The rows come from 4 hidden closed curves, with some noise, and rows from the same curve form a group. Each curve winds through 8 dimensions. The rows are also pushed far along 5 directions, which tell nothing about the answers.
(in the rows, 128 means zero)
Some rows, each with its group after it:
[120  99 132 133 107 116 139 121 118 138 128 139 134 135 121 135 136 136
 113]	V
[154 137 139 150 154 171 118 166 132 112 120 115 151 185 114 171  62 131
 151]	K
[107 129 160 154 155 162 124 155 129 134 115 131 135 197  99 137  79 128
 125]	C
[121 103 113 123 109 113 143 122 150 145 129 139 111  94 161 127 163  94
  92]	V
[201 147 132 110 146 171 127 149 131 103 143 115 143 194 146 155  93 141
 158]	K
[126 145 111 165 118 127 161 130 144 124 128 122 117 116  96 126 147 125
 137]	K
[156 143 112 103 101 133 145 133 139 122 131 127 135  88 118 128 162 136
 182]	C
[158 157  98  88 107 102 110 109 116 113 137 129 137  72 106  82 133 153
 193]	C
[118 104 152 117 152 142  77  95 110 131 113 111 165 147 189 129  69 133
 113]	S
[147 135 141 112 143 127 111 101 116 119 124 128 147 138 150 118  70 141
 127]	C
[126 128 143 160 164 129  98 134 119 132 141 121 156 157  98 159  76 138
 136]	V
[116 113 130  90 106 111 128 127 121 129 132 131 120  75 127 120 177 126
 144]	K
[126 116 134 156 125 128 122 151 130 157 117 131 134 129 103 126 118 132
 147]	S
[106 111 134 119 129 139 128 135 126 123 142 145 127 167 116 145 145 122
 108]	K
[159 169 113 128 127 129 140 121 138 119 133 115 127  82 134 119 138 127
 172]	V
[168 132 135 143 148 139 132 124 139 119 149 119 138 144 141 157 113 121
 142]	C
[149 138 136 105 123 135 143 119 129 106 146 121 127 129 115 123 138 136
 155]	C
[128 135 147 185 141 122 143 111 100 131 143 130 142 174 122 134  59 139
 103]	S
[100 113 143 122 149 122  89 114 134 146 106 126 146 105 148 121  82 116
 115]	K
[105 115 118  65 112 112 111 129 130 136 123 146 125  88 127 131 185 136
 123]	V
[157 176 101 116 144  84 114  86 126 101 144 124 135  49 128 110  99 133
 150]	V
[112 116 152 107 155 140  93 125 122 124 125 120 144 146 135 137  89 128
 122]	K
[134 149 106 132 128 117 149  84 150 116 135 118 126  85 161 132 143 111
 107]	K
[132 134 141  91 115 122 134 112 114 121 140 126 126  91 144 107 143 128
 155]	S
[112 104 166  85 136 140 115 128 110 136 117 124 125 148 171 125 129 131
 104]	S
[138 137 130 125 122 119 140 114 118 127 115 131 133 133 128 121 110 151
 116]	C
[133 145 130 105 128 128 130 137 123 127 127 132 115 121 134 107 130 128
 130]	K
[145 115 138 116 130 141 136 135 135 116 150 127 124 166 108 134 144 129
 139]	S
[ 86 113 130 162 137 102  99 106 118 145 119 142 138 108 121 108  85 117
 114]	V
[149 125 123 152 107 108 146 123 125 142 152 135 131 113 102 113 127 131
 155]	S
[157 151 119 152 146 135 133 133 144 106 160 118 126 157  73 132 135 135
 166]	V
[ 98  94 134 133 122 155  93 183 122 156 104 138 131 187  93 131 150 142
 145]	V
[129 121 132 136 108 124 134 126 111 146 121 135 136 136 133 115 112 140
 128]	C
[184 176 125 120 137  99 147 106 115 110 170 117 124  62 154 115  91 114
 149]	S
[136 160 128 163 146 114 125 137  99 118 130 122 132 140  98 124  64 149
 132]	C
[142 128 150  75 124 171 151 138 133 114 107 123 132 169 173 153 127 135
 106]	C
[110 125 128 131 126 113 111 129 109 146 112 140 135 132 127 118 105 146
 111]	S
[156  86 116   4 111 140  61 139 125 103 114 138 152 136 128 132 166 163
 174]	V
[132 144 135 119 144 142 133 134 137 111 137 121 121 141 111 140 146 131
 142]	V
[128 138 142 181 140 132 166 146 141 147 141 141 114 147 121 143  84  94
  96]	C
[149 130 105 109 122 121 124 155 147 132 140 144 121 112 110 135 147 117
 140]	S
[193 117 114  26 106 153 122 143 149 109 143 136 130 122 171 138 183 124
 169]	S
[ 79  87 138 134 111 140 147 146 148 148 102 137 107 129 139 147 188 103
  85]	K
[119 120 138 133 131 143 129 145 141 148 128 138 128 137 133 125 117 105
 131]	C
[167 145 134  80 122 152 156 107 144 110 122 119 129 138 177 133 138 134
 120]	C
[100 104 114 128 109 125 120 146 124 151 129 155 130 141 122 135 147 121
 108]	K
[141 118 143 130 130 145 132 104 135 132 128 124 144 141 169 138 119 123
 126]	V
[ 98  81 124  57 107 115  84 115 128 150 111 153 145  87 162 117 160 122
 122]	K
[110 107 146  97 119 130 110 115 102 144 113 120 135 113 194 118 121 126
 109]	S
[106 109 106 123 123 128 103 144 141 135 117 135 122 142 107 123 166 129
 123]	K
[106 132 127 103 141 123 103 120 130 127 132 130 131 119 115 125 150 135
 134]	V
[145  93 147  80 114 166 119 134 125 108 142 136 141 194 130 138 151 138
 156]	S
[143 131 126 132 127 131 116 139 127 134 123 113 141 109 123 132 115 137
 160]	S
[142 153 110 134 147  94  90 129 127 125 120 111 135  53 108 109  93 131
 166]	V
[144 153 132  93 136 137 146 124 137 113 124 128 127 110 161 142 112 116
 111]	C
[ 58  83 162  93 128 137  98 110 103 137  93 133 147 137 170 137 110 128
  80]	K
[135 108 138 118 142 150 102 150 144 144 120 132 136 162 128 132 121 123
 139]	C
[172 121 119 121  99 139 138 175 129 139 143 139 122 159  82 119 161 146
 187]	S
[131 128 124 120 117 164 151 155 147 119 145 131 115 160 110 144 185 117
 155]	V
[133 154 148 182 140 139 182 122 128 121 149 134 120 152 129 150  98 108
 108]	K

New rows. What belongs after each?
[ 78 101 124 114 129 124  93 129 122 142 114 139 145 121 130 139 117 121
 103]	K
[100 146 124 161 140 109 135 121 132 131 120 126  99 107 118 104 150 120
 109]	K
[140 135 137 121 145 135 118 127 127 128 130 137 128 143 149 125 108 121
 123]	K
[164 154 126 122 134 134 142 135 140 121 145 124 125 103 142 135 124 111
 153]	S
[174 127 109 100 128 124 116 142 140 107 155 127 141 116 106 148 122 124
 164]	S
[108 107 143 147 121 145 143 159 118 126 121 124 114 166 110 142 138 125
 116]	V
[170 186 107 146 114  93 172 119 121 118 155 127 116  67  96 110 126 141
 163]	S
[137 122 145 102 136 181 124 149 143 127 111 123 136 195 149 147 137 136
 129]	C
[154 121 117 124 125 124 137 117 132 117 151 138 135 149 129 150 132 130
 115]	V
[191 177 122  95 138 118 159 109 134 107 159 120 113  92 168 123 131 120
 132]	S
[174 126 116 108 112 165 144 176 135 109 132 122 118 171 135 157 154 129
 146]	V
[120 140 121 119 134 117 121 129 119 124 133 136 130 121 120 139 131 137
 119]	V
[202 165  94  76 110 106 136 159 136 106 166 130 112  76  78 112 167 138
 202]	S
[165 145 120 125 116 135 169 124 132 104 143 127 132 139 118 159 133 139
 132]	S
[142 131 125 128 122 158 130 162 142 136 115 124 134 152 106 145 153 142
 164]	C
[127 101 128 103 106 110 130 100 116 130 127 137 138 115 152 131 138 136
 106]	V
[118 164 127 136 137 131 147 117 141 129 109 121 125 106 131 124 125 131
 120]	C
[146 136 134 112 119 105 126 116 116 135 128 130 138  91 109 105 120 151
 165]	S
[107 100 128  75 120 129 115 109 143 123 123 135 117 120 152 113 180 118
 111]	V
[114 114 134 129 132 140 107 145 113 134 110 138 142 179 111 142 106 151
 116]	S
[134 136 133 128 138 151 144 144 134 132 122 131 117 177 153 147 147 129
  94]	V
[ 96  98 163 171 160 151  83 141 112 145 121 124 142 214 109 123  73 135
 123]	S
[ 97 128 146 136 146 134 100 127 105 135 122 130 134 144 143 117  91 126
 119]	S
[141 145 129 140 123 111 132 120 108 145 130 132 130 112 150 109 101 135
 126]	S
[151 102 125 112 117 145 106 134 131 139 126 135 147 167 136 126 130 139
 149]	S
[171 184 113 150 132 125 164 137 133 113 159 114 105 109 111 111 139 123
 164]	S
[154 136 121 114 121 129 139 131 122 119 119 132 126 154 129 134 131 152
 117]	C
[121 134 149 146 137 122 133 109 107 135 108 126 142 146 137 121  70 149
 104]	C
[183 169 128 116 137 139 177  87 144 113 144 111 127 105 217 155 131 114
 101]	V
[148 112 134 131 131 145 147 135 143 111 143 122 118 174 125 148 141 121
 116]	V
[159 167 134 165 162 155 132 135 129 106 140 113 139 166 121 150  74 128
 151]	S
[179 156 120 121 124 115 156 148 141 112 167 126 111 109  66 119 156 133
 183]	S
[112 126 119 148 124 105 126 101 131 134 140 134 137 102 112 119 128 124
 128]	K
[190 109 146 100 114 170 160 176 130 113 167 135 120 200 122 163 150 122
 159]	S
[103  91 141 145 132 136 104 122 129 147 122 129 144 155 133 125 112 122
 121]	S
[118 105 137  79 116 118 100 129 122 147 133 144 125  93 152  95 149 114
 145]	S
[ 85 125 125 151 137  93 108 135 114 148 104 130 113  96 118 109 111 125
  91]	V
[179 155 121 122 136 132 142 115 144 117 142 113 136 104 143 140 130 131
 158]	V
[135 133 106 129 120 127 107 147 129 137 126 128 129 118 112 112 136 133
 158]	S
[132 109 134  89 129 127 125 137 122 123 132 129 132 130 149 159 125 125
  96]	S
[121 116 146  81 127 123 111  92 102 129  94 126 147 131 193 125  97 155
  84]	C
[ 96 130 131 136 133 117 137 128 123 142 129 145 121 126 126 144 141 124
  89]	V
[121 127 132 152 141 153 130 155 128 130 109 121 113 178 149 153 134 123
  94]	K
[ 80 114 148 173 140 137 120 154 115 138 117 122 124 153  88 128 114 125
 128]	V
[148 121 120 105 104 147 159 145 138 135 139 136 122 143 160 148 157 115
 109]	K
[ 69 112 131 159 132 114  99 134 112 157 116 144 137 119 112 126 108 119
 113]	V
[136 159  96 152 117  99 157 140 138 123 159 150 102 106  68 102 149 119
 143]	C
[126 111 129 126 127 119 132 142 134 136 152 150 112 157 106 125 142 115
 110]	S
[ 98 111 135  98 116 108 112  96 110 145 117 147 134 117 154 100 132 136
 104]	S
[154 116 120  70 117 134 115 139 143 132 134 141 128 104 145 124 160 116
 155]	S
[165 131 131  81 135 130 121 115 135  96 146 122 135 122 118 132 133 137
 161]	C
[131 144 143 112 135 126 134 107 120 130 111 126 136 107 156 130 112 141
 122]	S
[109 138 127 118 141 136  91 118 110 124 132 120 148 126 136 125 119 139
 147]	V
[111 137 130 187 121 117 197 109 136 136 135 128  96 104 181 138 125  77
  49]	V
[163 150 115 160 133 120 131 113 126 120 143 111 149 110 129 141  81 132
 148]	S
[ 99 124 135 115 127 122 115  91 134 146 102 126 139  93 157 119 147 137
 120]	C
[169 133 118 140 118 157 194 181 162 110 142 139  85 191 105 164 180 109
 107]	V
